The rows of a group lie close to one hidden flat surface of 10 dimensions, which may be shifted away from zero. Surfaces can cross.
In the rows, zero is written as 128.
Some rows, each with its group after it:
[ 91 148 143 105 111 122  83 124 174 126 151 132 158 125 108]
z_511
[138  86 129 120  93 128 109  96 170 172 105 136 146 188  97]
z_531
[ 52 112 140  65 109 147 141 138  63 126 145  99 121 116 150]
z_511
[117 141 143 102 107  99 121 140 147 155 150 126 141 125  99]
z_875
[101 122 139 136 150 136 136 138 113 154 161 126 155 103 155]
z_145
[161 105 144 115  89  99 111 141 161 132  92 160 136 134 160]
z_199
[122 123 105 133  95  96 140 129 113 119 141  79 134 139 108]
z_199
[114 180 120 151 149 149 131 167  94 110 189 111 168  85 133]
z_875
[151 110 137 128  86 145 126 135 110  81 113 132 172 101 214]
z_199
[154 141 112 117 154 127 145 140 131  95 167 136 115 104 157]
z_340
[101  99 129 160 156 150 139 125  96 185 148 123 145 135 139]
z_145
[106 150 114 112 123 159 109  72 156  79 116 106 101 127 129]
z_199
[115 144 146 140 163 131 102 161 127 149 177 179 140 101 142]
z_340
[116 119  97 151 117 115  84 139 168 145  60 125 100 169 123]
z_340
[ 80 120 117 140 190 176 125 144 125 198 158 127 143 153 109]
z_511
[128 136 142 100  79 137 133 120 148 100  78 103 147 107 165]
z_511
[117 124 117 105 130 129 167  94 109 116  85  98  53 100 179]
z_875
[144 106  93 135  84  87 112 107 100  92 126 128  75 162 118]
z_511
[109 159  98  93 164 186 144 164 138 110 144  91 140 137 112]
z_340
[134 127  92 122 143 124  84 136 170 116 111 177  58 151 159]
z_875
[138 121 104 138 150 117 146 104 135 128 130 105  96 142 102]
z_199
[160  77 137 153 132  14 138 152 130 170 146 146 109 135 107]
z_511
[156 142 114 100  36  64 136 129 152 122 102 101 102 101 185]
z_340
[135 166 111 156 150 127 135 167 143 137 137 112 139  88 163]
z_145
[209 172 153 129 154 126 173 151 152  71 150 135 174  59 160]
z_145
[138 133  97 147 151  83 104 133 145  99 131 142  65 137 110]
z_531
[104 119 106 136 131 150 130 199 107 221 153 117 172 161 120]
z_531
[127  79 119 180 146 135 159  92  80 124 139  88 150 133 134]
z_340
[149 140 113 142 124 103 133 152 139 144 146 127 129 121 136]
z_340
[175  77  79 196 183 111 135 165 119 178 155 152 121 189 110]
z_531
[ 76 180 161 105 201 180 116 114 143  96 116 141 105  86 116]
z_199
[113  61 149  96 171 129 170 125 101 107 128 109 139 142 113]
z_875
[143 121 125 153 115 111 112 113 124 112 169 136 151 132 122]
z_875
[150 125 134 175 150 131 102 179 136 140 136 163 184 124 144]
z_145
[117  94 138 106 105 108 132 128 103 130 127 137 119 127 158]
z_511
[108 126 143  88  94 127 101 106  99 102 120 150  97 162  70]
z_145
[170 154 117 136  85 104 116 124 165 113 149 120 162 141  87]
z_199
[149 128 132 134 114 144 109 135 129 110  92 154 134 147 125]
z_145
[ 45 102 122 127 108 127  84 103 100 147 144 130 102 133 158]
z_145
[ 97 160 109  89  88 165  96 128 137 112 153 117 144 149 108]
z_875
[142 129 104 154 114 132 107 157 115 137 140 145 142 145 138]
z_511
[ 82 112 135  95 153 137 134 115 148 147 103 109  98 129 136]
z_511
[129 162  42 168 188 172 105 204 159 104 113 102 122 157 139]
z_340
[ 83 137 135  58  83 150 107 115 128  91 118 126 111 125 153]
z_511
[121 107 121 147 134 136 108 106 136 101  98 135 112 122 176]
z_199
[ 78  67 127 129 165 132 125 125 116 195 153 130 127 170 107]
z_531
[109 135 137 106 143 102 124 152 135 134 146 137 114 110 130]
z_875
[157  74 110 109 141 139 174 131 103 132 148 132 114 129 199]
z_199
[182 131 105 144 159 161 182 167 105 135 156 125 154 117 164]
z_199
[ 94 160 134  99 111 207 130 132 152 213 119 120 165 138 137]
z_145
[123 161 160  85  66 130 120 103 143 105 100 120 138 110 120]
z_340
[ 91 146 109  86 140 104 136 143 121 133 144 108  65 130  99]
z_875
[116 125 137 120 149 121  96 115 153 120 179 157 137 147  77]
z_531
[150 106 103  92 150 136 118 158 135 108 186 156 131 183  83]
z_531
[154  93 126 119 130 120 104 121 159 141 174 170 150 182  81]
z_531
[147 111 132 145 137 122 139 102  91 105 133 139 110 134 114]
z_145
[ 80 159 124  75 136 166 123 136 146 123 115 110 105 123 128]
z_511
[124 137 111 158 125 115 106 143 132 136 108 138 103 119 165]
z_531
[127  86 119 159 115 128 119  89 132 153 131 123 145 166 114]
z_511
[148 145  89 169 130 175 146 118 119  91  62  82 123 128 161]
z_531
[143 174 135  85 129 163 134 117 128 114 133 157  94 128  99]
z_145
[127 172 121 137 147  90 166 210 108 169 116  78 133 121  57]
z_199
[ 99 136 130 122 107 115 141 168 118 200 131 105 138 112 153]
z_340
[137 121 121 136 136 151 143 117 101 105 147 119 141 123 141]
z_531
[171 170  70 123 121 162 167 198  94  94 110  91 121 128 158]
z_531
[174  77  91 163  44 113 148 135 115 149 117  81 193 164 168]
z_199
[147 120 128 157 135 165 127 115 118 148 125 151 145 143 134]
z_145
[131 123 131 163 153 142 132 107 125 137 151 103 179 178  10]
z_340
[164 182 155 120 131 112 137 167 167 162 154 150 163  94 110]
z_875
[136 118 122 150 140 134 115  96 130  89 100 126 115 143 109]
z_340
[170  91 113 174 171 135 152 140 124 149 138 123 165 168  97]
z_875
[ 79 119 123 127  59 107  99  97 103  68 116  91 132 105 178]
z_875

New rows. What belongs after each?
[160 186 165 159  78  80  93 111 130  92 124 163 137  87 103]
z_340
[160 136 115 150 107 166  72 125 169  90 149 168 190 157 127]
z_531
[103 110 139 107 109 112 121  87 108 106 168 129 114 113 142]
z_875
[144 121 124 106 148 152 132 157 159 125  97 134 137 150 124]
z_875
[142 128  60  70 115 151 163 163 131 147 188  99 108 154 163]
z_199
[ 96 108 128  98 191 131 143 158 117 141 143 135  94 127 132]
z_875
[159  99 126 115 120 165 110 150 153  36  89 125 196 163 129]
z_875
[118 159  89 141 102 178  89 132 142 142 149 131 149 157 128]
z_875
[131 104 103 129  98 100 143  95 126 131 156  85 123 158  96]
z_199
[160 132 141 146 113 127 156 132 116 120 107 107 167 117 120]
z_199
[156 106 153 142 151 123 142 153 124 148 133 146 171 134 110]
z_145
[112 182 106 159 157 137 105 160 158  87 121 108 138  88 149]
z_511
[182 112 111 181 110  81 106  99 166 120 115 140 127 156 102]
z_199
[188 154  85 112  92 169  87 190 191 122 107 168 159 183 137]
z_531
[122 160 140  86 137 100  85 167 225 137  93 169  96 113 144]
z_511
[128 115 122 104 152 127 143 102 119  72 162 118 112 124 116]
z_340
[166 139 126 166 168 147 155 153  99 112 131 133 146 113 130]
z_145
[127 143 146 139 125 124 130  85 137 128 118 129 112 103 132]
z_531
[135 110 110  91 169 125 124 163 120 113 164 178  83 136 155]
z_531
[168 116 180 144 185 122 156 129 132 140  91 169 127 106 121]
z_199
[ 98 106 135 158 140 120 107 172 115 128 137 117 187 118 152]
z_875
[ 84 147  74 186 168 122  85 144 153 131 116  93 100 143 111]
z_511
[181 148 133  99  75 100 147 116 171 135  99 130 110 125 132]
z_340
[196 148 146 112 141 165 183 127 142 105  90 129 143 111 138]
z_145
[112 120 123  63  81 136 128  70 127 112 173 113 117 173  62]
z_875
[137 111 124 158 119  92  96 160 132 121  98 142 139 142 128]
z_145
[107 138 138 131 157 127 132 145 136 156 167 119 158 118 100]
z_511
[107 115  92 155 166 181 126  98 149 169 129 105 124 164 126]
z_199
[116  64 148 149 164 123 169 110  49 120 172 127 135  99 180]
z_511
[109 105 150  94 104 134 132  95 142 150  88 125 116 140 133]
z_340
[ 98 135 136 132 132 107 132 106 135 146 134  92 129 141  50]
z_199
[176 114 120 188 201 141 136 130  72 107 155 186  99 138 107]
z_145
[115 119 142 110 151  71 107 207 122 121 110 149 123 140  84]
z_145
[119 118 136 123 152 158 142 155 118 170 139 139 149 127 148]
z_511
[119 167 113 162 130  41 108 140 167 101 150  82 126 111  57]
z_511
[ 71 178 124  88 122 159 101 222  78 131 192 146 156 105 145]
z_511
[142 161 111 166 160 148 134 103 145 120 136 106 133 134  83]
z_199
[138 124 130 178 117 117 117 187 128 100  99 103 209  97 181]
z_145
[136 152 110 105  79 109 139 209  78 116 107 115 120 109 169]
z_511
[136  92 146 156 159 128 131 153 129 148 123 145 173 115 171]
z_145
[124  94 144 169 115 170 117  66 125 125 111 130 165 125 176]
z_531
[123 130 129 120 132 123 105 154 138  92 130 139 145 120 143]
z_875
[159  65 140  86  83 115 177 120  95 118 133 117 145 125 189]
z_199
[145 122 135 130 124 133 121 159 144  96 113 116 186 135 123]
z_875
[152 132 154 127 132  78 132 118 115 109 177 171 103  79 154]
z_340
[ 97 138 164 131 168 131 116 160 128 135  90 147 129 100 138]
z_199
[ 85  91 149 110 107 118 111 103 143 205 134 143 123 139 154]
z_875
[134  95 122 156 124 105 138  89 106 120 145 119 116 127 144]
z_875
[125 130 148 133 180 135 148 117 122 159  72 149  66 126 112]
z_340
[113 124 109 129 111  99 136 136  59 116 186 108 116 139  89]
z_511
[123 133 129 179 134 113  96 133 114 117 124 152 125 103 163]
z_340
[126 156 146 134 153 183 132  96 163 155 102 131 141 120 117]
z_531
[141 136 123 153 125 124 135 123 131 161 112 126 120 123 135]
z_531
[124 112 125 142 127 149 157 141  76  95  65  86 135 128 142]
z_145
[151 163 152  81 149 136 131 130 180 160 156 174 117 133  77]
z_531
[178  98 117 178  88 104 131 126 134 136  99 115 170 150 140]
z_199
[107 152 131 155 138 111 128 136 134  94 136  80 166  83 134]
z_511
[151 147 109 184 149 134 139 145 114 137 102 116 127 121 131]
z_340
[121  89 157 136 114 145 111  64 130 107  84 149 124 138 146]
z_340
[128 126 154 129 115 122  83 214 152 132 102 158 210 140 124]
z_145
[126 139 126 101 144 135 144 120 136 124 128 119 102 128 111]
z_511
[123  92 137 142 132  95 120  89 122 136 157 149 107 126 140]
z_145
[ 98 131 118  67  98 124 123 161 156 157 149 117 132 124 162]
z_340
[126 207 112 102 170 163 118 196 100  89 120 154  79 123  90]
z_145
[127 103 148 133 144 123 132  94 132 150 172 155 132 108 159]
z_145
[163 167 125 127 161 204 188 152 166 164  83  97 160  80 208]
z_145
[ 71 112 122 153 146 123  66 135 126 115 163 139 151 150  99]
z_340
[ 88  89 122 100 148 174 129 141 121 163 154 114 168 189  83]
z_875
[165 141 137 163 156 159 171  80 145 168  63 119  97 110 146]
z_531
[ 94 143 140 152 184 115 119 102 129 130 149 136  92 103 105]
z_531
[152  96 162 129 139 171 160  69 114 142 156 149 163 115 157]
z_145
[149  95 125 160 154 126  97 156 162 144  75 179 117 140 188]
z_145
[112 102 101 140  76 139  94  65 113 115 178 123 142 172 114]
z_875
[132 128  80  97 118 129 142 128 147  75  91  78  83 141 151]
z_340
[159 136 113 149 159 157 155 122 146 159 133 114 140 147  97]
z_199
[107 105 118 113 113 120 130 122 132 138 107 108 109 138 154]
z_340
[123 103 146  80 105 140 108  89 175 129 112 157 119 143 151]
z_199
[113 141 100 133 124 138  96 187 107 112 201 128 184 149  99]
z_531
[146 136 136 144 117 146 113 122 138 111 124 154 147 106 178]
z_340
[156 130 101 171 145 139 143 133 111 120 115 118 121 127 151]
z_531
[124 134 108 102 121 161 143 173 124 162 124 112 143 155 126]
z_531
[136 134 132 123  81 146 106  76 146 131 125 144 129 141 133]
z_145
[153 180 113 130 131 179 104 150 123 118 107 166 113 155  91]
z_145
[130 118 105 130 147 148  98 137 127 128 135 175  91 148 158]
z_511
[149 137  38 170 133 130 143 157 138 142 106  68  91 164 135]
z_199
[119 115 100 133 131 136  87 135 138 140 125 166  93 165 138]
z_511
[114 139 115 194 123 141 134 123  91 135  95  97 131  88 194]
z_531
[114 131  48 104 124 137 146 187 114 125 126  80  83 137 195]
z_199
[107 142 124  92 104 116 148 172 104 140 111  94 119 120 129]
z_511
[185 151 132 145  94 171 130 142 129 117 133 146 195 124 154]
z_511
[128  55  72 118 116 145 101 171 104 106 175 123 173 220 110]
z_531
[115 127 132 145 128 135 121 148 100 132 134 128 156 133 114]
z_145
[153 162 111  59 134 127 164 163  54  47 150 158  37  94 164]
z_511
[140 114 142 113  99 128 120 121 144 132  88 138 135 151 118]
z_145
[161 161 129 127 150 189 162  88 113 139 158 144 119 119 119]
z_145
[136  60 136  96  89 138 112  68 144 103 143 161 134 141 206]
z_199
[110 171  62 102 136 212 106 139 137 129 139 125  95 177 113]
z_875
[176 105 147 145 153 133 187 131 100 123 118 129 144  94 178]
z_511
[ 86 142 153 117  71 119  94 123 122 125 137 120 170 113 123]
z_340
[147 137  95 158  94 141 125 148 105 138 119 107 153 152 123]
z_511
[170 199 159  99 124 107 125 158 169 154  99 191  79  79 143]
z_340
[113 150 120 149 104 100 104 148 132 140 100 116 118 124 120]
z_340
[149  97 109 161 117 108 120 124 112 126 137 138 126 143 151]
z_531
[128 136 116 100  98 111 118 139  97  96 150 141 102 129 129]
z_511
[163 149 121 108 128 134 149 158 160 105  83 106 136 138 108]
z_875
[139 105 139 148 102 125 120  65 122 139 185 155 145 126 141]
z_875
[126 133  85 142 102 153  99 162 176 152  80 103 150 169 147]
z_340
